The rows are grouped in 3 different ways at once. Each group adds its own fixed numbers to the row, and there is some noise. The rows also spread widely along 12 directions, which tell nothing about the answers.
(in the rows, 128 means zero)
Known rows, each followed by its group in each grouping:
[115 163  53  94 182 130 133 133 103 116 151 114 133 112 118 139 126 159
 129  64 216 144  62 122 134  85] | q338 lizo W
[114 114  80 157 130  72 104  94 158 121 130 101 108 110 130 130  92 153
 123 132 163 155 144 100 144 136] | q528 talu P
[161 129 103 132 146 139 128 172 138 134 131  65 180 113  90  92 178 173
 157 114 157 185  64 135 207  83] | q528 bisu L
[101 148 136 143 136 158  87 176 103 144  87 153  84 183 148 159 102 175
  97  98 190 150 123 155 157 138] | q910 lizo W
[ 98  91  86 140 144  80 109  91 170 138 122 143  99 113 159 132  70 128
 105 126 136 114 186 102 108 138] | q850 talu D
[104  24  89 134 209 131 138 155 108  78 105 128 137 116 145 135 119 136
 138  85 150 155 146 109 106 110] | q910 nav L
[166 104 111 112 183 182  99 136 123 168 141 107 217 130  83  96  99 194
 154 144 200 135 127 158 156 120] | q850 Bug S
[134  71 159 159 111 174 149 133 141  93  84 126 135 111 159  89 143 150
 152 123 142 146 159 156 142 119] | q338 fod S
[108 125 105 132 158 129 156 107 166 136 125  94 150 107 112 134 111 154
 132 106 183 148 109 153 138 112] | q528 fod D
[148 127 101 123 159  82 106 161 151 160 134 129  95 129 142  92 111 118
  91  98 109 107 146 110 138 127] | q910 Bug P
[138 113 177 139 136 144 113 198 159 192  96 106 155 120  97 107 125 164
 111 152 135 132 167 143 152 170] | q910 nav D
[128 133  84 119 175  86 168 138 173 172 143  95 139  95 107 158  99 119
 129  98 132 137 143 119 144 136] | q850 bisu D
[123 152 119 168 114  95 142 143 147  87 101  86  81 134 134 156 138 152
 113 102 127 171 105 126 193 109] | q850 Bug L
[146 109 164 128 133 162 117 133 133 135  88  62 163 124  77 122  98 200
 106 178 138 169 144 139 179 162] | q850 lizo D
[131 102 163 153 141 150 172 159 137  97  83  90 131 106 116 138 156 144
 137 110 159 167 113 151 155 132] | q528 talu S
[147 114  64  70 151 105  76 111 100  85 123  94 121  91 145 106  77 178
 107 143  78 109 139  73 184 133] | q338 fod P
[148 134 146  96 113 117  86 132 129 155 133 113 126  94 117  43 112 160
  84 152 140  87 143 108 106 137] | q910 fod L
[132 134  96 105 183 128  96 122 136 133 122  71 181 125  84 129  89 196
 114 140 134 152 102 133 180 122] | q910 nav D
[143 157  87 136 134 115 125 135 116 144 114 103  83 141 131 183  75 156
 128 124 133 155 152 121 177 164] | q850 lizo W
[142 158 122  99 173 190 136 152 144 157  99  81 197 131  98 127 146 185
 142  95 161 143  60 174 200  87] | q338 talu W
[141 144  98  91 135  95 117 180 140 111 131  96 123  76 128 121 142 148
 116 112 113 109 121  86 184 121] | q850 Bug P
[141 152 116 136 139 141 156 167 151 184 132 119 124 120 125 140 124 129
 151  98 167 130 149 151 134 140] | q910 fod L
[170 141  66 136 167 130 141 120 131 184 153 113 129 136 132  92 111 126
 157  89 172 146 118 150 126 105] | q910 fod W
[114 100  51 126 187 130 151 110 100  92 142 132 111 125 151 131 121 134
 145  54 203 147  85 134 112  75] | q528 fod L
[122 132  82  75 168 114  93 153 144 146 120  92 163  87 106 155  95 164
 117 140 116 112 144  95 177 147] | q910 talu D
[107 114  81 141 220 126 129 147 137 142 150 105 187 118  75 150 112 166
 140  93 243 177  93 135 137 112] | q338 Bug S
[114 134 155 155 115 114 107 140 189 153 108 109 139 130 120 100 113 155
 101 146 139 140 149 142 150 141] | q910 lizo S
[135 148  75 122 158 126  83 153 111 157 130 130 124 146 124 143  95 170
 125 109 160 145 122 125 183 127] | q338 bisu D
[116 145  77 150 185  99 111 102 178 182 155 120 151 152 121 115  76 143
 114 105 172 145 116 153 132 113] | q910 fod S
[120 143 137  85 168 139 122 136  69 137 131 120 109 108  95 105 103 172
  71 107 226 117  88 126  92 141] | q528 fod D
[175 198 118 122 165 117 108 178 125 164 143  91 133 157 104  74 144 158
  94  98 141 141  54 155 176 101] | q910 nav S
[108 111 142 164 155 169 149  71 160 127 103 103 162 160 110 156  78 185
 152 116 205 176 121 204 142 121] | q910 bisu S

New rows. What belongs after each?
[133  91 180 117 130 125 101 178 135 132  74 121 107 116 131 106 109 156
  68 153  84 104 176 109 163 163] | q850 Bug D
[119  95  86  76 191 166 118 115 152  70  94  96 205 109 141 143 101 189
 146 118  72 107 119 141 208  91] | q338 nav S
[114 128 101 158 105  70 107  68 160  86 106 127  44 146 187 106  93 138
  83 101 110 123 128 123 142 107] | q528 talu P
[190 163 160 170 130 170 153 164 116 166 119  87 131 150  95  72 160 157
 132 108 190 182  81 181 159 123] | q338 fod S
[155 133 182 131  99 143  98 151 155 174  97 121 111 148 128  63 119 158
  83 149 118 106 164 146 129 147] | q910 lizo L
[125 142 100 142 122 111  73 123 178 184 139 124 157 119 123 117  77 168
 133 164 151 123 168 128 170 155] | q528 fod S
[140 120  98 104 173  93 125 166 139 155 130  94 144  90 112 117 113 143
 112 122 117 125 136  96 150 139] | q850 nav W
[115 137 141 106 121 132 119 159 163 143 105 123 133  92 132 124 127 154
 124 120 141  95 147 128 149 125] | q910 Bug W
[ 93  85  73 151 137  96  76 104 131 119 120 165  99 120 161 139  69 157
 130 123 180 124 183  95 117 135] | q338 Bug W
[146 183  94 117 126 183 122 145 108 119 109 111 120 156 142 167 134 177
 167  88 174 138  92 169 198 100] | q910 talu L
[157 166 144 112 119 126  94 218 101 178 122 113 100 117 115 115 124 164
  97 133 154 125 138 112 173 172] | q850 fod P
[139  93  85 165 157  95 102  86 135 113 125  88 119 145 131  81  89 167
 106 126 136 181 118 118 152 114] | q338 fod P
[ 85 107 112 129 172  91  81 138 180 131 121  77 192 103  82 127 107 193
  90 150 153 153 108 100 178 110] | q850 Bug L
[104  93  89 147 170  95  91 185 119 136 119 122 110 120 122 155 113 151
 109 111 179 166 134  91 157 152] | q528 talu P
[104  78 100 132 170 137 115  98 115  81  96 105 131 131 134 143  93 173
 114 119 160 164 117 127 150 112] | q850 talu D
[136 126 103 110 189 114  64 225  97 132 122 106 143 140 111 112 131 168
  74 124 132 164  91  92 204 129] | q850 lizo S
[198 101  73  86 205 163 125 164  98 153 149  74 195 109  80 106 120 176
 164 121 158 149 115 122 179 118] | q850 Bug P
[133 124 154 157 126  92 111 186 172 122  89  90 123 124 132 103 142 146
 100 136  74 150 137 124 195 139] | q910 nav S
[154 138 111 177  98 106 123 115 122  98  96 117  50 159 169 115 117 147
 118 104 108 170 131 138 183 120] | q338 bisu D
[140 121  57 112 201  98 115 146 107 151 151 130 109 140 127 138  81 145
 118  87 162 125 124 114 128 133] | q528 nav P
[127 120 111 124 120 118 119 121 124 121 126  98 137  88 116 120 116 170
 138 132 177 153 123 111 148 122] | q850 bisu W
[123 121 127  89 172 140 136 117 135 124 105  97 135 126 133 126  87 167
  87 107 115 112 114 144 154 119] | q850 fod P
[100 119 124 112 190 104  75 226 120 152 113 101 159 112  81 136 124 179
  83 134 162 154 111  95 172 155] | q910 nav D
[123  61  96 122 222 106 134 139 116 162 156 121 163  92  90 110  90 125
 115 112 222 144 148  98  59 152] | q850 talu S
[121 135  74  99 171 129 109 157 122  95  98  74 145 114 116 183 112 174
 132 118 110 163 106 114 221 127] | q910 talu D
[ 81  52 138 141 209 104 143  87 202 134 126  93 205  93  89  76 115 144
  90 118 191 144 100 136  79  97] | q528 talu S
[138 106  77 129 136 101  79 139 145 157 144 129 130 117 130 101  93 149
 125 144 137 122 172  96 140 138] | q528 lizo L
[ 93 122  90 110 183  79  91 143 163 128 136  76 185  78  83 113 122 178
  93 125 163 147  84  86 168 103] | q338 Bug W
[125 130 137 142 127  90 135 112 136 125 145  76 140  66  67  85 127 174
 116 147 221 158 109 114  99 142] | q528 nav D
[118 119 109 150 133 122 142 126 161 107 140  90 163  95 111 109 141 158
 145 117 197 173 109 132 141 101] | q850 lizo S
[136 139 121  95 150 123  84 132 127 133 106  95 130 126 115 108 106 172
  85 137 111 114 113 115 162 127] | q910 talu L
[131 115  85 141 167  70  89 115 137 160 140 124 102 137 123 102  70 147
  83 133 144 130 145 110 116 147] | q528 nav D
[213 127 115 106 149 152 160 107 104 134 136  85 127 105 103  65 121 154
 146 117 147 122 130 140 125 125] | q338 Bug P
[108  63 105 119 168 110 138 124 129  50  95  54 161  57  94 148 119 171
 140 136 133 180 128  87 165 125] | q910 Bug W
[120 150 131 105 120  92  91 111 147 118 137  78 148  89  96  64 128 186
  75 141 157 136  70 109 159  95] | q850 bisu D
[139 117 131 147 152 116 194 129 120 126 145 114 102  90 120  96 138 108
 126  82 213 150 119 139  73 126] | q850 fod S
[139 158 117 140 137 135 126 104 155 136 121  81 132 152 113 116 102 178
 116 117 157 162 104 161 164 115] | q910 lizo P
[173 148 108 189 130  96 126 185 118 154 112  97  72 161 138 128 131 136
 128 105 123 191 122 129 192 137] | q850 nav W
[158 134 113 137 124  88  78 128 156 157 127 116 105 139 134  64 102 146
  87 141 106 119 150 116 150 124] | q910 Bug D
[123 135 148 130 182 110 131 153  99 122 105 120  88 154 119 120 111 148
  51  85 156 145  85 136 135 131] | q338 bisu S
[105 107 155 139 166 115 109 155 154 141  96  91 150 127 106 100 122 170
  85 125 144 155 107 135 144 124] | q910 nav W
[160  92 119 140 161 157 137 141 105 131 125 102 146 140 115  86 139 160
 139 100 177 171  97 148 143  92] | q850 bisu L
[156 132  75 147 157  85  73 221  76 155 144 116  89 130 133  95 139 136
 107 108 164 183 105  75 177 130] | q850 fod W
[ 96 112  95 163 148  93 126 122 166 121 121 109 130 118 137 129 115 151
 125 102 161 160 114 127 145 101] | q850 nav W
[160 176  98 123 144 142 121 126  97 144 144 134  99 150 143 104 104 151
 124  95 185 127  99 158 140 111] | q850 fod S
[130 134  84 122 162 108 104 149 118 165 145 123 130 115 118 127  97 158
 127 115 184 131 130 112 128 133] | q850 nav W
[140  92 124 125 197 128 131 164 134 148 106 111 120 146 118 135  95 142
  99 101 124 136 147 133 142 146] | q910 Bug P
[193 195  96 134 117 139  96 171 192 220 155  79 197 128  82  77 158 172
 167 142 146 134  97 156 223  97] | q528 Bug L
[154 134  71 108 146 135  95 177 155 136 128 138 147 124 160 128 128 137
 163 107  96 102 154 130 203 106] | q910 Bug S
[173 136 140 132 129 139 140 188 108 104 109  58 148  83  82  70 197 167
 135 117 166 179  65 118 182  99] | q338 Bug W
[178 111  88 114 167  94 116 147  63 144 168  82 130  80  76  63 130 152
 124 124 211 175  95  79 111 127] | q850 bisu W
[169 201  76 124 119 104 144  58 138 131 142  79  88 132 138 101  95 147
 128 102 124 135  91 153 154 102] | q910 fod W
[144 203 103 134 122  99 107 164 175 199 118 102 107 139 131 145 114 143
 109 115 115 125 119 133 204 134] | q850 talu W
[148 178 122 155 140 140  86 149 159 208 129 112 134 192 109  92 109 171
  98 125 173 159 102 174 168 118] | q910 lizo D
[117  94 155 119 179 146 197 111 184  90  97  39 216  78  75 135 133 170
 137 123 130 161  98 163 161 109] | q850 nav S
[ 90 161 162  67 179 114 146 159 159 169 113  95 146  87  92 116 114 148
  54 100 155  88  89 134 113 131] | q910 fod W
[145 102 104 151 154 121 101 114 135 155 129 113 116 160 124  98  79 159
 113 132 160 159 156 134 125 143] | q910 lizo P
[133 127 127 140 127  93  97 175 195 166 111 128 135 124 152 100 116 130
 115 135  69 105 178 125 170 144] | q910 nav S
[169  91  96 148 162  71  35 118 113 182 138 112 107 146 106  66  51 161
  82 179 129 144 179  81 128 170] | q910 Bug W
[124 123 124 122 136 134 135 130 152 100 113  85 170  93 114 135 112 177
 145 139 138 136 130 136 172 129] | q850 nav S
[146 102  67 111 182 137 134 149 116  99  94  79 137 124 127 199  95 157
 151 121  84 159 142 110 212 140] | q850 talu L
[145 106 141 109 196 113 121 183 118 197 137 116 147  99  76  78 117 147
  80 124 180 117 137 109  85 163] | q338 nav D
[ 95 113 112 104 170 119 133 183 171 153 137 119 167  77 122 107 148 139
 118  86 178 114 105 120 138 102] | q528 fod P
[144 173  90 140 126 102 111 139 141 146 131 100 112 121 139  85 140 150
 115 103 144 150  82 126 177  94] | q338 fod W
[145 109 127 116 167 126 127 121 147 141 126  80 171 101  97  91 101 156
 118 142 141 143 129 132 137 136] | q910 fod S
[121 116 162 134 127 122 113 165 149 117  90  81 144 111 106 120 127 183
  97 149 117 142 129 121 174 140] | q850 nav L
[127 114  36 139 161 128 124  73 119  91 141 119 123 143 153 139  93 157
 169  82 182 172 104 146 152  76] | q910 bisu D
[ 50  44 116 137 186 103 127 126 186 137 123 135 181  80 124 115 107 147
 115 107 200 129 145 111  80 107] | q850 nav W
[174 117 129 155 130 120 125 181 113 151 125 140  89 142 153  87 138 116
 123 100 136 143 145 133 146 131] | q850 bisu S
[139 124 169 142 142 124 143 116 198 136  95  87 151 132 116  96 114 154
  91 132  99 125 127 165 167 115] | q850 Bug S
[151 111 137 153 156 115 127 144 142 124 105  90 133 123 101 105 118 156
 105 135 128 156 132 127 160 142] | q338 Bug S
[141 129 114 107 169 152 143 158  76  78 118  82 124 115 110 119 143 178
 129  82 185 159  68 137 149 105] | q910 nav P
[152 143 120 102 138 140  93 158 117 141 104 100 124 129 138  94 117 164
 112 126 111 126 116 130 188 123] | q910 fod W
[178 151 102 106 147 164 130 166  83 135 139  92 130 127 105 111 137 173
 141 105 185 155  98 135 165 123] | q850 lizo P
[130 138 129 100 165 116 150  90 142 121 118  90 122 114 109 107  90 157
  87 113 129 113 118 144 109 127] | q910 nav D
[163 141  95 126 146 136 119 137 136 121 135 110 144 125 127  92 134 151
 145 107 150 133 109 145 163  94] | q910 Bug S
[142 191  93 159 123  87 130 117 191 183 153  87 124 135 104 103 120 140
 120 116 164 163 110 146 152 116] | q910 lizo D
[125 104  87 160 157  77 128  80 157 122 132 145  78 144 160 126  65 114
 113 105 133 122 178 131 100 134] | q910 Bug S
[143 136 119 131 160 113  85 167 113 147 134  98 130 134  90  97 121 183
  96 126 194 155  90 120 164 129] | q528 Bug P
[150 146  65 107 130 131  85 125 122 126 140  94 149 107 122 103 114 175
 154 134 157 145 117 111 171 110] | q910 lizo W
